The rows of a group lie close to one hidden flat surface of 14 dimensions, which passes through zero. Surfaces can cross.
Some rows, each with its group after it:
[-42 -50 -25  25   1 -28 -26  -5 -23   0  17  31 -12 -25 -26 -44  17  14
  -5] : (2)
[-32  -8  19   6  -5  -7  38  15  10 -35  24  -8  17  47 -24 -13 -46   1
  -6] : (1)
[ -8 -30 -43  -4 -33   2   0 -13 -13  13 -53  12  11  -1 -58  11  50 -56
 -14] : (3)
[  1   7  21 -29  27  -4 -27 -20  -6   0  -8 -24  -6   8  18  11  11  39
  38] : (0)
[ 31  -9  -3  -8  14  -8  -5  25   2   0  27  21 -40  10  47  -7  23   1
   9] : (1)
[-13 -26   4 -15  21   6   8 -29  27  11 -34  24   4   3   4   0  40  45
  31] : (3)
[  9  23  -5   1 -12  -6 -25  17 -41 -13 -12  -7   3  26  26 -12  40   3
 -16] : (1)
[  5  20  -8 -22 -27 -43  10 -11   4  32 -11  -4  -2 -48 -24 -20  27 -26
  26] : (1)
[ 35  45  26  -3  18 -11  25  26  16  -6  46  -8   2 -13   3   4 -49  13
  -1] : (2)
[  4  33 -30 -14  31  12 -18  11  41  23 -22 -15  18  23  19  -2 -78  -6
  47] : (0)
[ 15 -33  -6  -9 -20   3 -41 -18   5 -35  -8   2 -26 -10  20   7  13 -23
 -20] : (0)
[  5   8  23   8   8   7 -19  -6 -16   5  -8  -5  -6 -12   4  -3  -8  12
  -2] : (0)
[ -2 -24 -26  14   2  -8 -43  12 -24   0  15  26   1 -19 -10 -26   1   2
 -23] : (0)
[ 16 -14  -5   5   0  -6 -22 -17  14  37  24 -27  41 -19  32  40 -16  18
  11] : (2)
[-26 -18  -8   5 -16 -25 -32 -26   8 -14  -5 -17   3  23  33 -31 -46  -8
  23] : (1)
[ -9   1 -24 -12  20 -26  28  -2  28 -28  13 -10 -25  15 -12   1  -8  -9
  20] : (2)
[ 26   8  19  40  -5  15 -15  -7 -10  24 -23  41   8  -2   5 -27   5  11
  12] : (0)
[ 43  -3  10  25 -42  16 -53  -3 -25  19 -38  10  -2 -11  12 -11  27 -32
  -2] : (2)
[  1  15  15 -23  -5  -3 -21  16   0 -10  12   5  29 -30   2  -7  -7  17
  11] : (3)
[  8   9  15 -22  28  10   1 -13  15  37 -38   3  -4 -15  29   6  -5  21
  37] : (3)
[ -5 -30   3  31  23 -16 -26  18  -4  -8 -11  -1 -39  -5  -8 -14  29   9
  11] : (1)
[ 14 -24 -18  17   8 -34  27   6 -48  41 -27  34  -5  20  22 -16  10 -30
 -26] : (3)
[ 34  -2 -31  -4   4   2 -38 -16  -7 -20  -7  31   5   8   5  11  28 -13
 -21] : (0)
[ 11   4   3 -11 -11  -6 -17 -32  -6   8 -25  -5 -41 -12  12 -23  48  19
  16] : (0)
[ -9   4 -16 -18  16 -40  32  -6  13   3 -20 -15   9 -30 -10  -1 -14  10
  14] : (2)
[-15 -11   5 -10   9  47  -3  -6  18 -17 -29  11  -6  22   6  18   6  -2
 -27] : (3)
[-41   5  21  42   5  24 -10  54  25 -35 -15   1  27 -16 -11   0  -7 -14
 -16] : (3)
[  5  32  28  23  15  43  25  -8  18  11   3  -3 -27   3   4   7   5  35
  28] : (2)
[ 37  15   0  10  11 -33  13   4  13   0   1  -5 -13  17 -12  -6 -24 -18
  15] : (2)
[ 12   5  30 -10  48  21 -14 -23  30  18  -2  20 -21   2   6   7 -39  12
  -6] : (1)
[  3  14   4 -22  -7   7  -9  31 -15  -2  69 -13 -45   6  -7   2  37  -6
   9] : (1)
[ 19 -10 -29 -17  -7 -12  11 -14 -27  49  -7 -26 -12  21 -15  25  45 -10
   8] : (2)
[-11  24  20 -15 -30 -25  13 -15  -3  -3 -20 -35  34  -7 -12  12   7 -24
  36] : (0)
[  9 -29 -26  14  -1 -15  -7 -24  25  -9 -36  54  38  21  17 -13  13  -4
  -5] : (0)
[ -7 -21  15  20 -23 -19 -24   1 -21   4  -1  11   1   6 -26 -30 -28 -39
  -2] : (0)
[ -4  -8 -10 -15 -17 -24 -42 -12   1 -26  29   6  13 -30   1 -23 -22  -2
  -7] : (1)
[-36   4  11 -29 -31 -10 -20 -10   2 -25  17 -47  -1   5   7  -1   9 -10
 -50] : (3)
[ -6  13  19  11 -12   1   8  19  -1 -10  -3  -8  -8 -21  -3 -30 -26   8
 -18] : (0)
[ 12  -9 -12  12  22 -13   0  -6  -6 -16   2  43   5  20  -6 -10  17  16
 -31] : (0)
[ -7 -23 -45  10 -13  -3  31 -24  -4 -30  -3 -12  -6  27  15  26   5 -19
 -14] : (3)
[ 10  -4 -17  10   3 -25  -5  -3  -7 -10  10   5 -25   8   5 -19  40  21
  24] : (1)
[ 13 -14 -11  12   6   4  18 -21   1  39   0  -5 -11  12  -6  15   9   6
  15] : (2)
[ 12  25   8   1   3  -1  -2  35 -26 -31  12  24 -17 -17  -4 -31  24  19
  -5] : (3)
[-30  13  33   1 -20 -28 -22  17  26 -36  37 -15  24  34  24 -24 -31 -25
   8] : (2)
[ 17  -5  10  -4  -1  -4 -13   2 -10  -5 -21  30   3   2 -11  -9  15 -18
 -39] : (1)
[-14   4 -19   7 -15   4 -30 -42  -5   6  22 -19 -21 -24 -33 -15 -11  12
  23] : (1)
[-27 -18  17  39  18  20 -16   1 -24  -2  -7  25  45  -5 -10  -8  -2  51
 -52] : (3)
[ 20  31  20 -29   6 -22   5  15 -27  34  14  -6 -14  -6  29 -14  -6  -2
  -2] : (3)
[-18 -13   6  34  -4   5  14 -11  -8   6  -1  -3  -9  24 -54 -22 -33   3
  22] : (0)
[  0  46  12 -17 -30  -2  -2   1 -19  10 -22 -28  -6  17 -30  -7 -10 -58
 -17] : (1)
[-29  -9   6  -5 -16   0  23   4 -11  -3  -2 -17   4 -35 -16 -11  -9  22
 -13] : (1)
[  1  30  11   9  25  -2 -14   5  31 -36  12 -15 -30  28  12  -7 -24  -4
  19] : (2)
[-32  14  20   0 -21  17  13  37 -44  28  28 -11  41 -27  25  -6   4  37
  -9] : (1)
[  1  -3   8   2 -16 -13 -45  26 -19  -4   7  11  -6 -12 -28 -26  29 -23
 -45] : (3)
[ 47   5 -11  -8 -18 -11 -28 -10  21 -15  34 -19  -6 -10  14  19  -7 -17
   2] : (2)
[-12 -18 -19   4  16  -4  14 -16 -13  38   0  -3  -2 -16 -10   7  25  34
  14] : (2)
[ 10   7 -19  -5 -13  41  -2  16 -24 -37   7  18 -13 -17  11  10   5  -4
  -1] : (3)
[-50 -11 -20  15  36 -34   6  15  19  -1  -1 -16  27 -15  -3   0 -42   0
  33] : (2)
[ -1   4  31  16 -36 -23 -16  20 -27  34   2   3   9 -38   5 -28  19 -18
  29] : (0)
[  8  -8 -24  -4  -1 -43  10 -47  -3 -44   4 -11   0  16  -3 -13  -5  34
  -5] : (3)

New rows, each followed by its group:
[  2   0 -25  37  24 -21  62   9  -6 -16 -46  30   1  11   0  -9   6   4
  31] : (3)
[-12  23  17  11   7  10 -25  -7 -10   5 -15 -34 -21  -1  -3  -5 -20  -2
 -46] : (3)
[-13 -22 -13  -1   5 -15   3  -2  20   1 -44   9 -21  -3  16  -8  38 -15
  19] : (3)
[ 22  17   0  13 -19  26 -30 -22 -21  26 -29  14 -40 -28   9 -30  28  11
 -13] : (0)
[ 30  -5 -36  -5 -20  14  -4  10  -6 -20  46   2 -15   1  47   4 -19  -2
   8] : (1)
[-21 -20  24  12   0  42  -3   5  22  35   7   1  24  28  -8  28 -24 -23
 -20] : (3)
[-22   8  27 -32 -22   2   5  -3  -2  10 -28  12 -12 -12 -16 -39  18   1
  21] : (3)
[-23  -9 -14   8 -18 -16 -36   3 -22 -25 -32  -8  25  18 -21 -14   4 -28
 -14] : (2)
[-18  -9  12 -19   5 -15  25  -7   8 -19  22  -3 -24  -4 -24 -17  13  29
  -3] : (1)
[  7 -24  -1 -37   0  12  59   5  21  -4 -25  -9 -21 -47  50  17 -14  23
 -22] : (1)
[ 31 -11  20 -28  15 -65  15 -16  14 -18 -40  24 -16  41  25 -42  19  13
 -15] : (2)
[ 16   1 -22 -30   1   1 -26 -11  12   9  23 -32 -38   5  22  27  -1 -28
   4] : (2)
[-12  -1  20   3 -52  39 -30   2 -19  33  35   1 -37 -20   7 -18  11 -33
  -3] : (2)
[-32 -41  -4 -22   8  22  -4  -4   8  20  14 -11   9  21  14  26 -11   5
  21] : (0)
[ 58 -28 -17  -1  10 -19  -6  -9   0  34 -11  16   8 -23  16  17   1   5
  -8] : (2)
[  6  -6  -3 -12 -15   0 -18 -21   2 -25 -14 -22  -1 -25  13  27  15 -16
 -18] : (0)
[ -7   9  10  -7  16   3  -7   7   0   2 -47 -15  20   9   7  27  30  -8
 -14] : (1)
[ -4  13  10 -18  -2 -20  30   6  17   8  35 -15 -10   8   2  -2 -14  -9
  13] : (2)
[ -8  13  29   2  17  24  21  26   4   6  14  14  13  -4  25   2 -12  30
  15] : (3)
[ 12  -7  -1   2 -38  21   9 -29   3  -5 -19  -1   0   3  -2  25  24 -37
  -9] : (0)
[  9 -14 -12 -12  27  -6  23  16  26 -11  26  29 -32 -24  26   3  24  17
  21] : (2)
[ -8 -27   3  -7   5   9 -16  19  29 -22  -8  31  -1 -10  30  -4  25   1
  23] : (3)
[ -1  22 -12   1  -1 -11  21 -25 -44 -11 -40  -4 -21  -5  -4 -24  -5  14
 -17] : (3)
[ 23 -11   1  15   1 -30 -16 -31  10  69   2  -5 -41   3 -31 -24   1 -17
  37] : (3)
[ 11  10 -31 -30   8  19   3 -12  -6 -22   9 -18 -42  23 -24  25   7 -15
 -24] : (2)
[ 56  13  15  -9  -4  -3  31 -16  14  31  36  -3 -27   3  -2   9 -25   0
  -6] : (2)
[  7  -5 -38 -15   1  23 -18  24  27 -46  13  -4  -9 -31  31  -1  -7  29
 -41] : (0)
[  3  20   5  24 -18  -5 -28  14  -4   0  55 -18  -2 -14  -3  -4  22   9
  24] : (2)
[ 27  17  -3  -7  11  24  21 -11 -19  31  -8  10  -7   8   2  15 -21   2
  13] : (3)
[-41  -9 -15  12  26 -29  21   7   3   6   3  -5  21  -2  -3  -2  39  44
  38] : (2)
[ 19  -9 -10 -28  13  13  -5 -40   0  -8 -40  27  -8  14 -28  -1  26  22
  -3] : (3)
[  0  11  31 -17  27 -20  53  18  10 -11 -24  41 -30   1   7 -43  -7  14
  -5] : (2)
[  0  15  -6  25  19  25   4  33 -15  35 -33 -16  14   0  21  41 -25 -50
 -37] : (3)
[ 29  13  -7  35  21 -14 -22 -12   3 -12 -40   3 -26  26   1 -20 -24  -9
   8] : (1)
[ -5 -41  -8   0 -11  19 -42 -33 -31   4  -2  12  -6  10  11  -2   4  -3
 -65] : (3)
[ 26  18  -7 -26  19  12  32  11   0  22 -19   8  15  10  11  35  -3 -13
  15] : (3)
[ 21   5  -7  -7  15 -18  -2 -20  -3  -8 -30   7  20  14  -9   1 -30  -1
 -13] : (3)
[ -4  -2   6 -25 -14  18   2   0   9 -45   6  -6  17  21   2  10 -11   7
 -26] : (0)
[-13 -24 -20  24 -12 -16  -1  -5 -11 -11   5  -4  27  -6  14   5 -18  -7
 -11] : (3)
[  6  11 -30  41   8  21  25   7 -27  -7   5  -8 -14  -2  -2  23   7   4
 -11] : (3)
[  6  -1  23   4   1  16   1  22  26   1   5  -2  21  10  30   9 -27  10
  47] : (0)
[ 14  10 -14  -1 -16   2 -36 -32  -5   7 -33  11  -9  29 -21 -23 -22 -36
   5] : (0)
[ 33  16  -8  39   2 -28   9   3 -21  11  26   3 -26  10 -36 -24 -18 -12
   8] : (3)
[-25 -14   8   1   2 -10  10  -1   6  11 -18  15  52   0  18   4 -19  -8
 -21] : (0)
[ -8  18  -5 -10 -18  12  -2  29 -25  17   1 -21  29  -8  -2  33  61 -14
   0] : (1)
[  0  17 -18   7  12 -31 -40  -1 -21 -17 -42 -31   1 -38  19  -3  10  -1
 -41] : (3)
[ 13   9  -3   7 -11  38 -22   1 -20   9  -9   5 -16  -5 -35   2 -12 -30
 -18] : (3)
[ -9   4  -2  35   7   3  -5  29  -2 -30 -21  11  -6 -15  -2 -16   0  -8
  -5] : (3)
[ -2 -26 -20   1  14  15   3 -30  13  18  41  -4 -31  15 -13  16 -31  -3
  -9] : (2)
[  6  10 -11  30  -5  18  -6  29  -7  36  13  -6   7 -29 -38  18  22 -16
  17] : (3)
[ 19 -23 -11  46 -16  -8  -5   4  -6  23  -1  19  23 -23 -19  -6  -2 -11
  20] : (2)
[ 46   0 -34   4  34 -24  22  20 -10  20 -51   4  -6  17 -16  19  -4 -33
  15] : (2)
